There are 3 ways to turn a row about zero (a turn may also mirror it). The second row of each pair is the first, turned, with some noise. The first 27 pairs use one turn. New pairs use 2 turns, one after the other, and a turn may come again.
Known pairs, each followed by its turns in order:
-0.78,-0.39,2.54,0.69,0.63,0.68,2.68,-0.08
0.29,1.67,0.21,-0.44,0.25,-1.35,-3.10,-1.27 | keva

-0.51,-2.74,1.84,-1.67,0.77,1.69,-0.10,-2.20
-0.20,1.04,2.19,3.11,-2.42,-0.38,-1.02,0.40 | mibig

-2.44,1.06,-0.73,-0.33,1.92,-2.78,1.20,1.45
0.46,-2.58,-0.81,-1.08,-0.14,1.89,0.87,-2.99 | pamo

0.22,2.28,-0.60,-0.34,-1.75,1.71,-3.11,-0.36
-2.70,0.12,-0.04,-1.02,-0.43,2.62,1.67,1.89 | keva

-3.12,3.01,2.30,1.50,0.46,2.68,-1.32,2.03
0.07,-0.48,-1.22,-3.89,-3.57,-3.07,-1.00,-1.20 | pamo

3.35,2.16,1.32,2.57,-1.75,-0.50,-2.00,-3.01
-1.06,1.29,3.73,-1.56,0.26,-0.47,1.04,4.38 | keva

1.55,-2.55,-0.27,-2.42,3.06,-0.81,1.71,0.22
-1.61,-0.79,-0.34,1.61,-0.49,3.98,2.18,1.56 | pamo

-2.44,-2.17,-2.73,3.25,1.42,-1.27,-0.48,-2.21
-1.78,1.80,1.25,-1.65,3.19,0.32,2.45,-3.32 | pamo

-2.79,0.99,1.73,1.99,1.63,2.58,-2.56,1.11
-1.48,0.50,0.28,-3.60,-3.20,-2.47,0.31,-1.27 | pamo

-1.51,0.78,2.59,1.16,-1.60,-3.31,-2.51,-3.18
-1.59,-1.16,3.56,-0.77,1.99,-1.07,-3.80,-1.90 | pamo

3.17,-0.43,0.38,-0.30,-1.59,0.69,-2.80,1.02
-1.04,-0.77,-0.37,-0.43,3.24,0.68,1.53,3.01 | keva

-0.60,1.74,0.37,0.33,-0.04,-3.36,2.81,1.48
-0.66,-2.52,1.91,1.52,-1.42,-2.11,-2.18,-1.41 | keva

-0.73,-1.03,0.68,0.15,-2.93,3.17,-2.65,0.47
-2.95,2.08,-1.61,-1.73,2.01,1.24,1.83,0.28 | keva

-2.27,0.27,3.04,1.98,1.74,1.53,1.54,1.97
-1.47,-1.95,-2.09,-3.95,-1.40,-1.12,0.73,0.43 | pamo

2.88,-2.61,-1.11,1.32,1.33,0.69,0.07,-0.75
2.68,0.97,-1.26,-0.07,1.11,-1.83,1.13,2.18 | keva

2.24,-0.98,-1.79,2.33,0.67,0.21,-3.16,-2.13
0.71,2.61,2.24,-0.60,1.79,-1.98,2.82,1.39 | mibig

2.72,0.70,0.81,-0.10,1.56,-3.15,-3.41,3.40
3.30,1.01,-2.18,0.03,4.20,1.78,-0.57,2.75 | mibig

-0.67,1.07,3.38,-1.24,0.11,1.23,2.81,2.31
-1.97,-0.78,-1.81,0.38,-1.38,3.20,-2.86,-0.17 | mibig

-2.57,-0.09,0.32,2.67,2.84,-1.91,-1.97,-2.37
1.29,3.06,2.66,2.99,-1.99,0.54,1.62,-0.84 | keva

-3.45,2.07,3.10,3.25,1.32,1.66,2.65,-0.29
-1.57,2.84,-1.41,-2.10,-3.32,2.76,-1.03,-3.44 | mibig

1.91,-1.45,1.48,-1.74,1.18,3.46,-2.12,0.68
0.80,1.04,-2.65,-0.31,3.11,2.83,-0.58,1.85 | keva

-1.57,-2.52,-3.09,2.40,-3.36,2.91,0.10,1.45
-0.05,2.68,-2.69,1.05,1.94,-4.39,2.76,-0.79 | pamo

-0.18,-1.92,-3.03,-3.04,-2.72,0.21,2.65,-3.25
-1.65,-4.48,3.07,1.64,-1.41,-2.40,1.25,-1.05 | mibig

2.05,3.04,-2.60,3.04,2.71,-0.79,-1.17,-0.27
-0.49,2.64,-1.32,-1.52,4.04,-0.42,3.06,-1.32 | mibig

2.34,3.27,1.41,3.30,-3.14,3.38,2.44,3.39
4.42,-0.42,-2.80,-2.68,-0.11,-4.30,-0.45,4.00 | pamo

1.24,0.81,3.28,3.43,1.58,1.86,0.44,0.18
-1.75,4.05,0.08,-1.34,-0.53,2.94,-0.24,0.49 | mibig

0.35,-0.37,-2.39,-1.99,3.17,2.69,-3.25,0.62
-0.62,2.26,-2.24,3.14,1.53,-3.84,0.11,1.30 | mibig

New pairs, each followed by its turns in order:
-0.85,1.05,0.32,2.33,-2.26,-0.28,3.29,-1.83
-1.34,-1.89,3.54,-0.52,1.09,1.55,0.50,-2.01 | keva keva

1.48,3.25,-2.56,-1.95,-0.91,1.14,-0.91,2.79
-0.96,-1.39,1.27,-1.97,0.86,-3.12,1.02,4.04 | pamo keva

1.22,-3.17,-0.93,-3.14,1.42,-0.89,0.66,-1.56
-2.27,2.49,-1.81,-2.07,-3.09,-0.32,0.62,-0.32 | pamo mibig

0.59,0.26,2.91,2.28,3.23,-0.67,-2.52,-1.65
0.66,-0.74,0.00,1.58,-2.27,0.83,-5.02,0.27 | pamo mibig

-0.61,2.51,0.35,-3.10,-1.25,0.19,-0.13,-0.95
3.05,2.15,1.08,1.01,-0.07,-1.31,0.20,0.04 | mibig mibig

-0.13,-1.92,2.03,-1.11,-0.72,2.04,-3.36,2.53
-2.71,-0.55,2.21,0.50,0.39,-2.87,1.04,-2.87 | pamo keva

-1.76,-1.12,-2.64,-2.89,2.77,2.71,0.97,-0.24
-2.96,-1.53,2.14,-0.29,1.64,-3.39,2.08,1.33 | keva mibig

2.12,-2.66,1.26,2.44,-1.74,-2.20,-2.92,1.30
2.95,0.52,-0.56,0.87,-1.71,4.75,0.22,-0.35 | pamo mibig

-0.19,-0.82,1.43,2.77,0.73,2.08,0.40,2.71
-2.03,-2.19,-2.32,-1.60,0.19,-2.11,-1.16,0.01 | mibig mibig

-1.64,-2.29,0.02,-0.36,1.51,-2.31,0.04,0.17
-0.13,1.05,1.85,-1.62,2.17,1.20,-0.49,1.75 | keva pamo

0.19,-2.89,0.75,-0.43,-2.22,-2.86,2.32,3.09
-2.18,-0.49,0.07,-0.65,2.45,0.78,5.07,-0.36 | pamo pamo

0.24,-1.52,1.43,-2.27,2.23,-1.71,-1.92,1.02
-2.57,0.01,-1.95,-0.70,1.40,-2.92,-0.49,0.37 | pamo pamo

-3.30,-0.14,0.16,1.89,-2.59,0.70,0.43,-0.48
-0.70,-2.06,1.34,-3.07,1.74,0.75,1.07,-1.36 | mibig keva

-0.66,-1.88,0.27,-1.50,0.23,0.65,-3.18,0.48
-3.00,1.34,-0.92,0.99,-0.48,-0.15,1.43,-1.28 | keva mibig

2.46,3.10,-2.35,3.27,-0.24,3.22,0.44,1.47
0.61,-2.22,-1.25,1.05,-3.06,2.41,-1.54,-4.33 | mibig keva

-2.99,3.03,-2.92,3.24,2.29,2.36,-2.74,1.39
-2.17,-1.88,-1.43,-6.30,-2.28,-1.58,0.84,-0.74 | keva mibig

-1.40,2.87,2.21,-0.59,-1.16,2.65,-1.55,-1.68
-1.47,0.60,-1.56,-0.19,-1.25,-2.41,-3.96,-0.63 | keva mibig

2.15,2.66,0.06,1.85,-0.23,1.93,-0.80,-2.39
1.63,-2.44,-2.13,1.08,-2.52,-2.04,-0.60,0.05 | keva pamo

2.47,-3.16,1.99,1.14,1.93,2.65,-0.94,0.27
2.93,-1.76,-1.99,-2.72,-1.53,-2.81,-0.16,-0.26 | mibig pamo

-3.06,1.46,-3.35,0.67,0.81,1.16,2.62,1.35
-1.73,-0.80,0.84,-2.80,-0.88,-1.87,4.10,-1.03 | keva keva

1.17,-1.54,0.50,0.11,-1.61,1.94,-0.79,-0.47
-2.17,-0.61,0.30,1.22,1.31,0.08,-1.18,-0.92 | mibig keva

-3.14,3.21,2.47,-1.92,3.42,-0.21,3.09,1.42
0.50,-0.56,-3.48,-4.26,1.45,1.62,3.89,-1.07 | pamo keva

-0.92,3.28,1.37,-1.42,-2.25,3.19,0.69,0.09
-1.58,-2.94,0.69,-0.07,0.23,0.99,4.05,1.63 | pamo keva

-3.11,0.82,-0.12,2.51,2.19,-2.12,-0.65,-1.89
2.03,2.24,0.76,0.25,1.52,2.48,-2.99,1.70 | mibig pamo

-2.11,-0.26,-0.49,2.59,0.29,-2.13,3.05,-0.13
4.49,-0.01,-1.65,-0.24,-0.71,1.63,-0.20,-1.02 | pamo keva

3.18,3.26,-3.20,0.54,2.49,2.64,-1.57,2.60
1.52,-2.04,-1.28,4.19,-5.00,0.91,-0.50,-2.00 | mibig keva

1.11,-0.72,1.56,-2.72,1.68,-1.58,-3.34,-1.93
1.01,-0.91,4.10,-2.93,-0.73,-0.35,0.71,1.97 | mibig pamo

-0.84,1.22,0.50,2.09,2.66,0.57,-0.18,-3.31
1.11,1.00,0.16,-2.44,0.52,1.47,-3.80,-0.31 | mibig pamo

1.16,1.95,0.59,-1.69,0.04,-0.53,-1.66,-3.13
1.22,1.79,2.80,1.77,0.53,1.60,-0.78,0.88 | mibig keva

-1.30,1.36,1.92,-2.40,-1.28,3.23,-0.48,-2.81
-3.66,-0.75,0.86,0.78,-0.99,2.85,2.99,0.47 | pamo keva

0.37,1.70,1.16,-2.50,2.10,-0.01,0.05,1.94
-0.02,2.69,0.21,0.00,-0.90,-1.75,0.82,2.53 | keva mibig

-3.06,0.90,-3.04,3.16,-3.19,-2.74,3.17,3.12
-1.52,2.31,-3.52,5.97,1.72,2.52,0.44,1.01 | mibig pamo

-0.98,3.04,-2.03,1.87,-0.25,3.01,-2.54,-2.35
-4.33,-1.60,-2.10,-2.23,-1.21,-0.24,-1.85,-1.30 | keva keva

1.64,-1.25,2.38,1.40,-0.98,-2.97,-1.32,2.45
-1.90,-2.52,1.33,-3.27,0.07,1.16,1.59,-0.56 | keva pamo

-1.47,3.44,-0.18,-2.44,-2.38,-0.26,0.53,-2.07
-3.17,0.94,-1.98,2.19,-1.33,-1.06,-2.70,0.36 | keva pamo

-2.27,-0.80,1.58,-2.65,-1.32,3.42,2.51,2.63
-0.70,1.04,0.10,2.18,0.96,-4.87,0.95,-3.30 | mibig pamo

